The same things were measured in two ways. Each way mixes the same 5 hidden numbers, adds some noise and spreads widely along 3 directions of its own, which tell nothing about the thing.
(in the rows, 128 means zero)
Some things both ways: the first way, then the second way.
[143 126 122 134 147 119 147 150 115]
[116 177 116 195  91 171  98 150 138  96 126 132 144 108 177 137 151 191]

[143 159 139 129 149 119  82 174 108]
[116 167  98 178 115 111 135 155 118 111 143 109 154 120 208 157 133 155]

[185 159 113 154 169  94 127 156 136]
[ 95 142 145 182 129  86 123 112 171 106 161 101 141  81 119 167 108 144]

[ 84 161 138 164 148 112 126 118 107]
[ 92 177 121 147  90 162  68 155 143 103 141 123 140 129 188 114 162 163]

[119 155 147  94 111  78 124 132 120]
[156 162 159 148 102 117 102 121 121  96 168 116 135 136 172 141  92 128]

[ 95 167 154 139 133  61 106 124  98]
[186 160 146 162 103 128  99 115 119  79 114 129 125 116 156 162 109 147]

[107 160 146 133 154 122 101 160 103]
[107 151 123 127 139  76 129 145 133 111 166  94 139 133 188 144 125 103]

[ 92 175 138  77 136 104 158 131  62]
[ 69 174 155 160  96  82  93 121 125 123 175 107 169 142 190 140 124 137]

[ 96 156 152 210 111  41  88 125 117]
[129 152 202 169 110 160  99 123 151  24 136 158 166 127 153 135 155 111]

[121 174 137 121 157 121 114 138 115]
[ 94 162 119 138 111  83 101 138 127 125 175  97 145 136 194 139 117 133]

[124 191 121 107 134  49 156 156  55]
[ 95 132 104 168 112  84 108 160 135  96 183 115 153 117 195 154 123 144]

[110 135 131 173 184 174 125 125 139]
[111 166 124 113 150  89 119 124 149 132 135  84 115 114 161 143 131 110]

[ 89 150 129  95 133  79 165 144  51]
[130 166  91 155 110 124 103 153 123 121 142 105 127 121 193 144 125 162]

[103 152 133 179 160  82 147 121  86]
[ 96 143 146 127 155  62 127 121 155 104 160  91 137 106 143 155 124  92]

[114 134 133 135 105  69 157 104 132]
[145 155 134 128 108 153  97 153 143  79 174 115 124 133 182 121 114 126]

[114 201 126 117 146  60 148 147  66]
[122 124 130 147 129  64 110 141 142  86 166 114 144 107 167 163 117 123]

[115 120 143 147 124  85 105 155  88]
[160 155 144 155 153  90 168 119 125  87 120 105 139 115 162 171 117  97]

[ 48 158 141 103 146  76 142 139  50]
[150 151 123 123 141 100 118 129 135 105 126 101 117 112 160 154 123 115]

Other things, the second way, with their names:
z_845: [144 173 119 161 108 156 100 135 133  99 107 121 123 111 171 149 141 163]
z_225: [145 165 176 156 103 110  87  96 129  90 121 128 141 121 143 160 120 138]
z_942: [100 172 199 200 103 124 124 106 138  73 149 133 177 128 154 153 131 129]
z_213: [175 165 130 146 108 142 103 133 123  94 125 117 118 120 170 151 112 147]
z_920: [116 151 118 133 117 150  79 148 170 100 153 108 108  95 147 124 132 155]
z_563: [118 160 145 119 137  80 111 114 142 123 159  88 123 119 154 146 106 110]
z_495: [111 153 151 110  93 138  71 165 140  77 202 121 145 162 205  98 127 114]
z_755: [124 157 140 190  92 118 105 134 122  86 161 125 157 123 178 155 115 160]
z_174: [155 161 124 158 114 118 118 129 126 103 137 109 126 114 173 157 108 148]
z_803: [150 150 108 143 124 118 114 146 138 105 153 101 110 107 165 153 110 144]
z_125: [130 154 106 197 128 130 124 139 142  87  87 127 137  77 149 177 154 172]
z_985: [116 172  98 150  94 146  93 169 118 108 155 113 142 143 219 127 138 157]
z_307: [ 97 150  86 186 140 110 153 154 153 120 148  87 135  81 165 164 127 160]
z_492: [148 147 154 146 171  89 181 125 139  70 128 107 146 116 166 168 128  74]
z_718: [105 163 132 140 107 135  93 145 148 107 177 108 136 132 180 120 126 139]
z_451: [126 166 148 106 119  87  93 120 129 114 148 102 129 141 178 137 123 107]
z_534: [154 155 104 156  98 148  78 151 126  91 123 128 119 108 176 147 135 174]
z_960: [171 130  91 143 125  94 127 160 121  95 176 100 120 116 194 156  87 129]
z_588: [136 183 209 164 109 116 103  76 131  90 119 126 151 124 132 154 116 124]
z_885: [148 159 116 150  99 147  89 145 128  88 147 117 124 120 183 134 124 159]
z_331: [124 154 125 135 102 135  72 142 148 104 158 111 123 116 164 129 126 155]
z_692: [ 82 144 104 186  81 108  78 163 130 104 193 123 158 123 202 141 121 181]
z_572: [153 170 169 194  95 120 115  99 120  92 130 126 146 116 153 172 105 154]
z_883: [ 91 154 178 174 101 111  84 102 154  81 134 136 157 106 136 153 147 144]
z_335: [ 87 153  88 129 117 132 109 182 145 112 183 100 131 129 212 118 141 136]
z_361: [144 149  89 141 105  75 110 154 108 127 190  94 130 129 208 155  77 147]
z_965: [148 162 130 177 112  72 134 110 115 123 164  93 140 110 163 179  70 148]
z_964: [161 166 106 171 127 117 154 146 113 107 149  97 132 122 195 162  97 138]
z_593: [134 177 152 195 104 109 135 118 106  84 122 132 172 136 195 167 130 137]
z_387: [105 169 169 162 121 111 131 122 140  96 162 108 159 134 171 143 121 111]
z_464: [106 180 110 158  94 126 101 143 126 143 167  93 131 126 191 131 105 167]
z_521: [104 168 118 169 126  97 125 125 136 124 124 103 143 103 161 165 131 149]
z_704: [142 162 142 162  97 107 112 123 127 114 192  99 136 126 167 149  69 144]
z_131: [100 127  89 149 150  83 109 149 159 104 124 108 123  75 148 165 153 149]
z_515: [138 127 167 117 157  83 118 112 167  69 143 105 123  98 120 156 122  84]
z_643: [130 170 197 195 104 106 128  93 121  72 137 133 178 133 156 168 113 126]
z_656: [125 175 183 162 109 127  93  88 149  95 121 120 142 109 128 151 121 137]
z_811: [177 166 156 171 106 126 110 112 120  85 118 127 133 117 155 166 108 148]
z_505: [108 155 125 184  87 142  80 138 148  99 164 124 140 102 158 144 122 183]
z_235: [141 162 154 163 113 113 111 117 124  80 120 130 150 124 167 161 136 131]
z_639: [131 143 148 182  89 128  78 128 140  71 164 133 144 106 156 149 111 166]
z_994: [188 179 133 135 151 156 159 133 125  86  95 104 112 123 172 148 128 107]
z_372: [186 142 149 186 112 102 144 123 119  78 179 112 136 118 163 173  57 130]
z_298: [149 126 141 154 121  95  86 119 148  72 130 130 125  84 128 170 128 144]
z_789: [141 172 151 111 129 113 111 125 136 109 149  98 121 139 173 129 115 106]

Some of these things the first way, each followed by its name:
[105 162 133 112 126  74 145 129  99]
z_885
[138 157 131  94 150 108 127 161 123]
z_803
[197 150 114  33 144 146 147 177 138]
z_965
[139 155 145 111 124  80  95 174 106]
z_942
[130 150 116 148 164  98 172 120 138]
z_920
[120 150 124 203 162  92 139 119 133]
z_515
[113 118 156 189 135  87  69 166 100]
z_492
[116 140 136 151 157 103 114 124 127]
z_656
[216 160 142  51 108  60  83 196 158]
z_372
[143 125 120 167 180 152 136 135 116]
z_521
[105 131 137 130 124  95 139 121 108]
z_213
[ 89 190 135 175 162  66 112 128  90]
z_883
[130 152 142  80 122 102 112 172  94]
z_643
[129 212 125  71 131  53 156 153  64]
z_692
[152 187 141  93 123  66  91 176 119]
z_960
[116 182  99 178 205 115 166 154  79]
z_131
[164 137 137  79 150 161 124 144 155]
z_464
[117 103 147 179 137 149 126  99 161]
z_789
[135 154 133 122 168 148 115 146 143]
z_563
[109 154 139 153 145 121 132 140 100]
z_235
[121 168 136 149 158 112 126 134 125]
z_534
[101 218 167 110 127  80  69 162 141]
z_495
